The same things were measured in two ways. Each way mixes the same 11 hidden numbers, adds some noise and spreads widely along 6 directions of its own, which tell nothing about the thing.
In the rows, 128 means zero.
Some things both ways: the first way, then the second way.
[105 168 120  86 208 108 112 181 104 158 115 162 136 107 148  90 106 115
 120 108 108]
[146 140 140 149 141 108 147 131 134 116 145 134 140 130 125 143 120 148
 116 134]

[ 93 101 151 134 111 127 131 135  76 143 140 125 165 137 102 113 128 163
  98 137 139]
[136 151 129 148 122 146 130 116 127 132 142 181 123 129 102 123 141 122
 142 111]

[139 130 108 125  96 121 169  76 236 112 134 101 169 129 144 176 125 114
 113  77 143]
[150 135 137 132 134 132 136 114 112 103  90 118 129 163 117 146 145 132
 116 109]

[109 150 124 121 170 138 102 171 112 135 117 141 152 116 131  87 110 138
  97  75 118]
[120 123 149 105 117 138 127 116 167 129 139 153 171 133 128 180 137 109
 123 176]

[108 131  99 122 166  67 159 129 163 133 127 123 177 105 156 129 149 123
 113 162  78]
[137 125 113 172 126 126 149 116 156  95 156 166 128 115 113 178 128 147
 112 120]

[131 133 186 109 104 126 123 150 100 151 127 161 144 132 142 116  94 129
  72  67 164]
[150 173 119 148 100 113 125 146 128 137 144 121 156 127 108 121 136 130
 129 158]

[ 91  99 146 146  80 180 133 113 110 106  97 168 145 144 105  82 165 205
 133 133 150]
[118 132 111 117 125 102 155  89 177 103 132 152 106 121 162 165 129  98
 120 116]

[114 126 141  95 155 136 157 151 147 101 123 119 177 111  71 137 118 134
  91  96 116]
[138 103 114 138 118 113 127 152 130 111 138 140 132 108 113 160 150 146
 141 170]

[113 134 107 141 105  91 150  86 172 172 142 103 168 140 165 141 155  93
 107 105 128]
[144 149 115 139 142 123 122 146 151 131 144 123 180 140 129 151 106 110
 114 145]

[160 161 183 114 109 124 106 122 131  96 181 178  66 125 151  95 149 120
  95  62 119]
[119 144 125 128 139  78 130 178 135 128  75 118 181 124 150 139 144 146
 127 172]

[ 61 153  68 108 198 168  91 142 126  88 115 147 168  78 101  99 160 196
 147 149  72]
[154 175 154 167 143 124 163  86 117 192 107  99 138 166 161 116 168 146
 102 148]

[127 143 135 118 148  95  81 153 115 125 123 154 118 117 166  66 127 156
 125 114 125]
[140 108 128 154 141 121 157 101 150  64 128 138 122 137  91 168 135 162
 104 125]

[ 60 127 148 144 127  72 134  82 130 146 156 123 139 123  78 123 157 116
 125 166  84]
[134 125  87 114 109 137 134 128 158 106 131 152 191 108 155 166 141 129
 124 121]

[144  91 156 166  56 157 129  83 136 132 134 127  93 170 138  98 175 175
 114  84 182]
[134 149 162 146 143 117 120  92 105 150  70 106 137 167 144 119 112 125
 123  99]

[137 128 129  95 153 104 147 111 153 136 176 117 141 135 144 155 122 113
 107 121  98]
[147 125 156 121 143  81 138 134 116 129 141 139 153 137 136 109 138 155
 142 152]

[109 126 157 155 110 110 159  72 105 193 143 109 143 173 164 111 142 161
  88 106 188]
[126 130 178  87 134 171 124 128 125 139 136 104 164 126 114 111 103 103
 123 148]

[ 79 117 115 144 137 158 137 103  91 189 118 104 184 131 147 109 150 178
  89 118 165]
[127 123 162 106 117 102 121 115 176 167 178 113 167 120 173 154 111  80
 115 204]

[ 95 138 221 135  79  76 148 114  92 128 145 140 177 124  91  85 144 127
  68 105 147]
[123 110 172 162 161  19 118 151 172  93 148 142  81  84 110  98  87 108
  92 158]

[ 74  98 178 168  79 124 137  52 148 135 156  82 168 113  64 123 193 146
  91 129 112]
[116  82  58 102 121 180 124  94 172  82  57 153 113  87 150 191 188 127
 127 105]

[120 112 162 156  88 113 157  84 100 153 138 155 103 179 164  73 165 164
 108 129 161]
[101  97 156  95 141  77 128 111 173  83 132 132 116 101 146 138  71  83
 118 124]

[ 96 132 139  74 161 160 132 134 137 121 108 127 202  94 100 135 109 166
 102 103 127]
[113 135 130 141 108 152 122 119 164 135 135 166 153  92 125 147 153 121
 118 153]

[ 93 166  77  90 156 162 118 148 138  85 120 163 162  89 116 141 114 163
 125 102 131]
[138 153 156 195 122  70 169 139 126 126 142 199 190 166 145 188 156 150
 108 144]

[131 125 149 127 105  88 159 131 164 102 161 127 153 142  96 149 120  79
  82  90  90]
[147 111 111 105 128 111 125 127 134 108 125 138 123 123 107 119 134 119
 147 140]

[113 124 165 155 112  42 153 120 150 117 149 129 133 137  96 115 154 100
  84 127  78]
[138  71 156 123 146  68 115  93 169 115 159 117 123  87 141 102  80 103
 106 150]

[143 114 143 107 111 124 149 111 184 111 134 127 165 128 134 154 125 128
  85  91 108]
[133 104 144 110 120 107 141  50 159 133 124 119 123 122 159 119 141 118
 118 147]

[ 84 149 121 171 134  98 106 144  92  98 139 162 121 116 112  64 160 162
 109 136  99]
[138 118 100 119 123 113 104 198 175 103 165 120 159  98 102 165 108  84
 118 197]

[112 110 127  88 186 144 100 165 107 155 117 126 143 120 122 103 106 153
 129 123 112]
[151  91  52  87 116 172 117 152 160  71 162 121 123  84  88 157 152 144
 156 156]

Other things, the second way, with their names:
(1159): [149 104  76 141 133 176  99 178 144  86 140  94 134  89  78 161 120 131
 117 149]
(776): [162 111 176 147 132 140 163  42 111 139 117 123 116 155 135 136 172 176
 104 126]
(1217): [150 151 131 123 150 177 140 123 119 139 146 108 130 142 155 125 152 110
 123 113]
(656): [141 114 131 119 129 150 100 130 152 127 122 109  95  87 105 113 139 105
 110 157]
(340): [136 124 122 139 138 137 160 124 131  79 107 148 123 154 109 188 168 162
 128 131]
(664): [118 124 119 122 133 149  95 165 142  78 108 138 149 117  83 145 100 106
 127 116]
(904): [167 158 186 200 126  53 156  89  83 163 116  99 148 186 158 132 133 177
 106 139]
(345): [111 127 121 116 175 125  96 162 174 130 148 142 162 108  94 118  62  83
 137 149]
(488): [123  99 119  88 144 193 114  59 142 119  74 140 105 129 150 125 155  86
 134  71]
(1326): [101 142 176 104 171 180 157  87 155 133 155 202  93 129 145 127 135  81
 130  81]
(1068): [167 131 156 169 139  60 123 167  97  92 138 141 106 137  92 117 111 141
 120 125]
(1158): [114 119 141 147 153 159 100  95 169 135 156 181 133  77 119 106  86 102
 119  86]
(89): [143  77  58 107 138 126 129 162 179  34 154 126 135  93  72 170 130 149
 129 168]
(430): [167 156 120 129 133 130 114 114 136 135 178 122 116 136 135 100 117  85
 130 110]
(1170): [116 107 160 119 156 177 132 104 138  81 119 189  98 129  97 140 131  90
 119  71]
(876): [126 135 122 129 160 162 125 121 153 108 114 125  84 121 110 126 126  89
 112 105]
(298): [140 101 114 145 140 161 113 119 151  81 146 180 157 109  80 150 123 139
 120 105]
(94): [160 123 127 126 102 126 126  99 106 127  91  68 150 158 130 126 161 144
 122 159]
(601): [146 129 147 191 141  70 106 133 142 134 159 170 133 128 122 129 121 117
 110 141]
(46): [151 139 116 126 153 165 115 120 112 122  98 138 119 122 130 103 141 130
 129  70]
(211): [143 121 141 100 152 108 141  98 152 104 119 121  69 118 125 106 146 109
 118 133]
(1182): [142 148 181 128 133 134 135  47 124 180 131 114 112 153 165  87 137  96
 117 116]
(689): [118 141 112 121 109 113 125 139 156 131 138 163 217 138 158 183 112 107
 138 143]
(1005): [155 152 124 161 107  89 105 163 126 126 148 108 177 142  91 125 100 126
 127 170]
(1178): [118 142 143 150 124  98  67 198 142 153 133 194 184  88 136 135  99  99
 138 143]
(210): [139 173 163 127 103 129 149  86 107 162 123  98 143 156 146 118 133 143
 128 134]
(119): [157 160 164 145 165  96 176  86 115 173 160 158 156 139 187  84 138 147
 116  96]
(489): [156 124 139 108 146 135 114 134 140 149 176  78 152 109 126  93 117 134
 130 189]
(374): [112 140 149 127 128 120 160  98 143 141 111 159 170 123 179 164 140 156
 123 122]
(960): [122 127 107 108 118 140 125 142 137 113  73  79 166 123 130 152 134 130
 118 160]
(641): [139 112 114 131 132 168 131 102 138  88 126 157 122 130 104 158 144 133
 125  98]
(532): [121 185 130 158 154 152  99 158 140 183 121  94 152 103 142  79 113 103
 111 144]
(327): [147 115 155  99 150  69 133 106 133 141 146 137 145 129 159  92 118 121
 141 139]
(39): [149 125  85 125 113 126 103 114 173 140 151 114 166  95 124 114 113 108
 123 159]
(61): [138 121 130 130 117 127 103 127 115 125  91 151 140 132 114 135 143 135
 143 125]
(24): [125 156 189 127 142 104 115 112 155 167 155 149 143 122 168 109 111  85
 111 142]
(896): [138 125 163 115 138  89 130 109 147 127 139 119 143 143 156 124 125  99
 111 155]
(1161): [117 142 119 107 108 185  90 164 161 134 149 134 175  89 110 150 122 106
 130 167]
(1260): [136 183 156 127 126 156 126 106 135 206 139 100 180 138 173 107 135 107
 116 160]
(928): [147 106  84 137 118  94 110 128 156 112 132 121 142  89 116 117 113 122
 127 148]
(317): [158  96 118 137 146  99 132 133 133  81 130 139  85 101  87 125 156 182
 133 144]
(108): [156 151 137 149 131  62 163 129 159 111 186 138 164 134 130 134 130 136
 103 172]
(536): [147 158 114 188 133 113  98 159 129 112 124 141 117 132 109 144 115 120
 117 110]
(309): [150 119 102 151 129 146  91 128 133 128 149 148 132 118 111 128 114  95
 137 108]
(164): [135 125 102 162 127  84 142 117 144 113  59 132 167 137 138 158 161 146
 101 140]
(1126): [137 128 116 101 133 170 105 159 145 116 150 144 136 100 117 137 145 113
 136 141]
(603): [156 164 136  99 140 182 141 130  92 154 120  77 124 170 164 120 151  94
 129 112]
(871): [137 132  71 108 109 139  98 153 173 137 140 137 180  77 127 133 123 110
 135 159]
(973): [145 166  94 132  91 219 138 110 105 193  95 110 173 158 150 169 204 139
 145 156]
(141): [149 121 154 135 168 119 128 142  98 156 118 111 145 125 151  84 126 116
 120 122]
(759): [173 119 116 143 136 118 123 146 112  96 113 142  98 135 117 150 162 131
 119 113]
(563): [123 202 149 189 100  85 121 176 130 174 128 180 247 158 144 180 133 148
 124 178]
(454): [137 140 100 146 150 151 104 152 113 120  93 131 126  94 106  87 123 149
 140  87]
(805): [141  98 133  93 136 100 165 117 164 117 170  74 150 108 159 146 131 136
 108 207]
(388): [134 101  88 127 133 198  63 117 166 138 142 134 119  68 126 132 125 110
 133 116]
(1248): [131  76 118 119 145  73 144 107 153  78 127 162 142 121 146 148 125 121
 128 118]
(72): [163 115 136 138 112 107 126  74 109 172 115  78 167 131 150  96 115 140
 119 145]
(47): [129 135 103 108 166 176 113 174 154  92 126 127 126 111  74 129 135 126
 135 144]
(705): [104 143  92 122 124 206  90 192 182 108 151 168 192  98  96 197 121  92
 128 157]
(10): [142 117 122 120 147 138 101  97 138 119 131 155 104 108 136 115  92  87
 135  61]
(181): [108 106 146 154 123 105 117 131 140 104  84 155 131 126 118 156 134  99
 117 137]
(318): [111 145 166 114 143 178 131  60 171 202 136 145 160 129 185 119 143  55
 104 139]
(939): [155 115  75 120 134 143 120 163 149  95 131 104 156 131 119 169 139 107
 121 154]
(785): [127 137  99 119 164 141 109 163 144  93 124 154 113  94 119 107 107  93
 132  77]
(1227): [129 116  98 131 117  96  91 158 165 122 162 164 151  85 153 150 115  90
 134 142]
(927): [122 129  97 122 111 144 104 165 156 118 135 172 194  97  92 154 118 124
 142 157]
(1056): [137 170 146 126 142 180 123 124 119 148 152 126 105 107 102  79 109 120
 133 103]
(883): [ 86 109 170 122 147 122 140  84 187 136 146 205 174 134 154 184  91  76
 124 127]
(199): [107 115 101 107 112 150  89 159 165  99 106 191 165  82 111 171 133 113
 141 132]
(271): [163 131 138 171 131  79 114 134 109 139 137  97 139 133 120 105 120 149
 122 155]
(296): [173 166 171 174  82  38 141 111  80 138 130  75 147 165 167 114 116 148
 107 134]
(284): [ 96 148 156 131 152 130  92 179 190 114 165 158 179  79 108 135  71  88
 103 156]
(30): [150 110 109 122 124 149 147 108 125 114 115  87  99 111 114 117 170 151
 125 155]
(902): [160 186 158 105 135 112 141 149  88 154 135  93 171 182 125 107 110 144
 151 145]
(418): [184 142 139 175 139  52 121 149  96 130 134  87 119 150 117 102 120 161
 125 157]
(540): [123  74 125 106 160  84  96 142 163  96 121 155 124  92 122 118  85  80
 134 126]
(81): [135 139  80 114 119  96 152 200 181 124 166 124 222 122 147 194 145 110
 120 228]
(461): [144 124 136 177 157  69 132 131 141  92 111 145 109 133 103 129 105 117
  99 111]
(531): [157 118 141 136 137 118 102 120 121 133 127 105 113 133 135 106 123  81
 115 123]
(789): [139 123 113  91  94 143 138  88 120 120  88  99 179 155 169 155 150 121
 131 124]
(547): [172  89 133 156 159  33 127 161 129  68 153 143 103 126 119 137 133 151
 119 142]
(747): [143 148 173 189 161  80  79 152 118 122 109 162  95 124  79  91  89 113
 110 100]
(363): [142 149 150 130 117 120 102 129 120 120 134 142 133  97 114  81 126 156
 134 116]
(200): [139 109  92 138 112 113  92 149 156 114  94 112 176  98 143 164 131 110
 109 152]
(63): [105 131 137 127 136 147 133 103 168 144 141 161 175 107 155 145 104  90
 115 120]
(748): [116 100 150 128 157 123 128 141 153  88 130 158 115  79 125 136 117 140
 109 120]
(809): [161  98  93 116 119 120 137 128 139  74 102 138 165 142  92 179 171 177
 129 160]
(1245): [145  95 110 124 122 157 109 137 150 115 177 168 187 115 111 166 125 106
 134 150]
(860): [125 137 119 150 162 117  96 156 172 134 153 151 143  98 124 116  90  72
 111 128]
(96): [175 124 110 136 130  35 118 173  95 112 118 129 149 153 119 114 149 159
 159 163]
(885): [148 187 160 165 140 132 106 162  94 139 126 169 159 146  99 103  92 110
 124  72]
(553): [157 126 142 170 126 105 102  97 149 134 153 118 172 130 131 133 100 113
  92 136]
(514): [145 127 108  99 100 119 147 175 140  89 157  86 157 116 115 157 127 132
 125 183]
(346): [133 149 123 132 105 146 149 103 155 123 123 158 204 125 128 167 146 159
 106 138]
(261): [131 137 153 120 171  40 130 170 133 149 134 114 152 120 134  89 101 152
 149 188]
(851): [107 123 170 145 135  56 105 137 168 108 123 187 150 115 117 134 101 109
 120 148]
(439): [145  90  82  65 113 172  89 161 154  95 160 107 152  79 125 148 115  94
 142 150]
(1237): [150 122  86  90 126 145 104 175 133  95 129  89 141 133 101 136 129  93
 142 156]
(403): [150 119 110 142 155 100 141 162 152  85 164 146 148  98 115 147 117 164
 120 140]
(636): [141 181 184 119 144 153 123  72 111 203 127 105 100 130 161  53 127 123
 129 105]
(202): [155  99 157 133 140  52 106 121 136 136 126  86 125 105 120  73 111 128
 113 181]
(842): [134 164 136 144 140 106 144 141 143 139 131 124 127 140 137 132 146 116
 112 158]
(916): [121 152 145  83 125 177 129 158 126 138 137 133 177 148 125 152 131  98
 143 150]
(846): [127 128 158 100  98 133 102 109 155 127 142 128 131 108 110 126 119 102
 125 165]
(365): [111 151 123 129 122  78 155 157 163 109 123 174 187 142 159 194 146 122
 124 161]
(766): [129 126 146 129 148 185 105  61 128 123  81 146 104 134 128 112 121 102
 117  45]
(481): [121 130  89 104 116 141 107 176 163  96 125 133 170  84 122 150 123 114
 127 148]
(608): [152 118 103  99 125 155 121 130 138 101 150 124 133 157 111 157 133  86
 142 134]
(877): [151 118 148 164 110  52 130 129 133 106 160 121 164 112 126 129  94 157
 115 156]
(231): [108 117 146  79 157 119  82 135 168 145 135  81 140  83 162  83  45  44
 123 135]
(953): [172  97 164 142 173  77 112 121 112  94 126 110  41 128  89  60 137 124
 117 127]
(1235): [177 156 149 191 124  72 137 110 109 160 140  82 142 161 140 127 127 165
 110 163]
(1257): [142  97 108 102 135 110  96 124 178 112 163 127  94 105 139 132 119  61
 133 149]
(438): [158 127 146 145 164  65 130 118 163 117 168 121 110 128 105 104 108 117
 108 164]
(97): [157 146 101 136 134 148 135 127 121 101 138 134 148 139 120 127 132 126
 125  87]
(584): [107  89 104 120 154 175 102  97 173 114 106 182 157  61 137 128 102 101
 116  74]
(675): [128 128 143 124 150 189 129 107 160 137 171 181  97  82 121 110 157 117
 124 120]
(417): [179 124 125 163 148  40 122 151 121  96 127  94  87 129 102  98 124 146
 113 147]
(1223): [113 108 123 144 133 103  94 108 186 122 135 177 153  71 121 128  95 109
 116 124]
(1088): [162 158  97 122  91 177  90 167 110 155 111  90 166 134 114 129 191 132
 137 190]
(654): [147 141 162 150 116 112 106 152  97 100 115 121 140 130  94 102 137 148
 121 133]
(905): [119 107 159 116 138  82 132 108 188 132 191 138 164  99 172 143  92  98
 112 172]
(948): [132 132 139 162 123 114 118 126 143 131 133 147 162 128 113 142 121 118
 112 148]
(1103): [125  95 129 137 136  75 151 116 140  85 122 171 137 116 122 153 122 168
 141 122]

Some of these things the first way, each followed by its name:
[106 125 130 114 147 170 112 133 107 142 119 141 143 118 135 112 119 187
 126 111 156] : (24)
[125  98 147 101 106 145 158  63 172 142 142 112 145 144 119 157 163 152
 124 122 136] : (454)
[103 120 137 103 129 141 122 117 135 186 111  97 159 134 114 128 108 113
 111  73 173] : (766)
[112 150 159 142 134  80 166  96 114 180 147 144 137 142 179 108 130 125
  81 117 149] : (514)
[119 127 111 114 145  39 185 118 202 105 167  94 186 109 108 174 119  67
 100 152  64] : (1182)
[ 81 143 174 131 113 110  92 144  64 152 144 134 132 129  89  77 111 126
 103  92 161] : (896)
[ 84 105 182 166  78 108 101 112  64 144 149 150 114 148  95  79 176 156
  81 133 114] : (928)
[ 97 107 154 157 112 115 120 135 128 118 111 124 149 121  79  96 158 159
 111 122 117] : (1235)
[132 135 134 117 130 107 156 154 137 123 142 137 158 128 143 134 107 122
 123 118 137] : (1326)
[133 116 137 138 108  75 139  93 161 107 157 117 110 144 138 101 147 135
 125 133 126] : (664)
[134 124 177 163  88  93 149 130 114 132 159 130 108 162 119 102 123 120
 100  87 161] : (916)
[ 95 137  83  76 129 156 145  91 153 129 139 124 162 134 114 159 131 129
 122 105 142] : (1248)
[110 122 133 149  79 127 148 118 105 165 127 120 166 170 133 105 154 121
  85  81 172] : (883)
[122 108 162 151  83 101 130 110 144 147 132  94 157 133 126 106 148 132
 109 100 165] : (705)
[111 121  73  98 139  92 162  77 160 157 153  95 184 137 174 151 140 120
 101 147 118] : (1005)
[ 97 156 120  88 134 133 109 122 114 169 124 153 179 115 183 130 101 146
 111 102 156] : (108)
[117 140 170 138 136  96 148 119 155 149 140 110 178 101 129 133 126 118
  59  81 117] : (656)
[ 87 147 135 111 154 124 130 121 118 149 146 124 188 116 129 116 122 128
  95 112 111] : (211)
[129 138  80  83 150  99 136 130 170 138 158  97 187  90 162 176 113  96
  93 112 114] : (601)
[ 86 136 151 119 148 139 116 139 105 159 117 130 156 117 101 107 129 144
 110 103 132] : (1260)
[115 164 144 148 138  69 145 169 144 104 153 145  97 114  85 117 101  75
 126  97 123] : (603)
[ 79 136 133  81 215 127 107 166  86 174 130 109 195  83 118 122  98 158
 118 148 114] : (675)
[ 95 107 170 123 120 152 137 101 122 154 132 105 164 137  82 118 136 146
  93  94 138] : (199)
[124 117 144 139 111  55 142 157 148 109 162 107 149 115  95 127 117  65
  94 119  93] : (1257)
[119  89 151 151  71 133 117 115 167 101 114 146 143 140 100 129 162 158
 103 108  93] : (39)
[116 135  77 108 150 193 141 127 160  91 100 157 142 119 136 144 115 203
 131 100 154] : (1068)
[107  89 118 144  91 159 110 135 131 120 106 143 129 135 110 129 120 184
 148 131 156] : (430)
[112 116 115 165 108  39 120  96 174 138 152 103 132 115 140 131 158 109
 108 146  93] : (553)
[130  99 181 138 151 114 128 161 132  95 129 153 103 131  88  97 136 167
 133 146  75] : (636)
[111 141 174 146 112  97 131 101 137 107 145 144 106 138 103  71 168 135
 102 103 115] : (960)
[110 152 122  80 173 139 160 128 136 150 107 165 125 113 145 143  78 141
 102  99 167] : (296)
[104 144  86  74 190 154  82 151  95 129 152 119 149  92 143 116  96 171
 124 118 138] : (953)
[108 129  86  92 135 162 122  89 104 199 151  97 154 143 186 131 117 142
 111  98 198] : (1237)
[126  91 172 115 105 148 131 103 134 188 119  85 174 154 129 132 132 156
 103  84 178] : (489)
[ 66 169 150 162 103  98 105 126  76 135 157 159 143 119 109  82 163 121
  94 108 116] : (81)
[ 95 161  35  30 252 126 128 152 153 179 120 100 199  87 169 151  79 100
 130 120 110] : (641)
[115 129 184 109 128 150  64 144  64 179 167 102 128  97 125 109  87 142
  71  57 184] : (1088)
[ 99 156 195 133 167  61 132 135  99 165 152 136 124 113 114  84 136 114
  98 123 108] : (748)
[ 72 122 166 149 122  90 125  89 115 192 163  87 147 127  87 131 144 105
 113 130 127] : (46)
[118 134 115  97 163 178 104 121 136 107 115 175  98 120 150 102 136 199
 144 117 121] : (481)
[146 122 185 115 144  84 133 142 155 133 161 112 156 114 127 133 121 106
  80 101  85] : (317)
[131 116 185 153 106 105 152 150 153  77 147 144 108 128  44 132 137 108
  90  89  90] : (1178)
[ 40 135  77 115 202 134  87 125  60 141 137 116 153 100 105  69 153 194
 142 184 108] : (747)
[ 94 128 102 126 129 145 132  76 133 145 146 127 112 139 131 127 143 153
 120 119 142] : (789)
[126 154 104 107 144 113 133 121 137 160 138 128 160 113 199 119 130 121
 106 100 149] : (876)
[ 81 141 120 107 164 106 118 114  85 169 167 114 159 115 139 103 146 128
 103 141 110] : (563)
[122  98 175 172  80 125 133 130 133 106 153 105 140 119  72 128 154 142
  82  93 124] : (973)
[129 123 158 135 123  78 127 125 170  68 120 154 118 129 115  71 158 167
 153 147  94] : (284)
[139 124 140 143  93  68 150 165 211  80 126 113 152 125  55 170 103  63
  93  65  95] : (1245)
[105 102 201 155  67 104 110  87  86 134 155 132 113 137 111  73 191 179
 120 145 154] : (532)
[132 109 197 133  51  55 176  69 156 138 185  87 182 154 120 139 142  79
  61 102 132] : (851)
[133 111  46 101 165 182 136 109 158 117 135 148 113 109 191 161 150 195
 138 151 112] : (1227)
[154 138 114 113 138 100 129 156 198  28 140 195  63 116 115 120 135 132
 172 139  66] : (785)
[100 107 135 139 117 125 139 114 151  97 128 130 158 142  72 121 157 151
 106 124  77] : (927)
[ 84 107 114 103 177 175 142  99 106 177 109 106 192 132 149 111 117 206
 101 131 148] : (846)
[ 90  91 135 126  99 161  77  93  88 145 118 118 144 147 129  66 171 223
 147 144 165] : (89)
[ 78 123  99  92 110 155 140 120 109 205 118  69 218 147 110 146  86  96
 102  65 217] : (608)
[ 71 147 107 117 106 179  91  72 126 107 139 146 150 107 119 107 183 186
 110 103 125] : (164)
[115  96 173 132  78 116 134  95 108 161 148 100 147 145 112 124 151 149
  88 105 172] : (271)
[ 98 159  82  60 162 133 147 106 122 127 154 108 187 103 136 131 120 125
  86  98 157] : (181)
[135 155 138 134 129  81 109 166 106 125 157 144 103 123 146  99  96 117
 105  89 155] : (1170)
[ 84 127 130  88 169  97 165 108 151 145 108 123 180 128  92 134 128 127
 111 141 103] : (877)
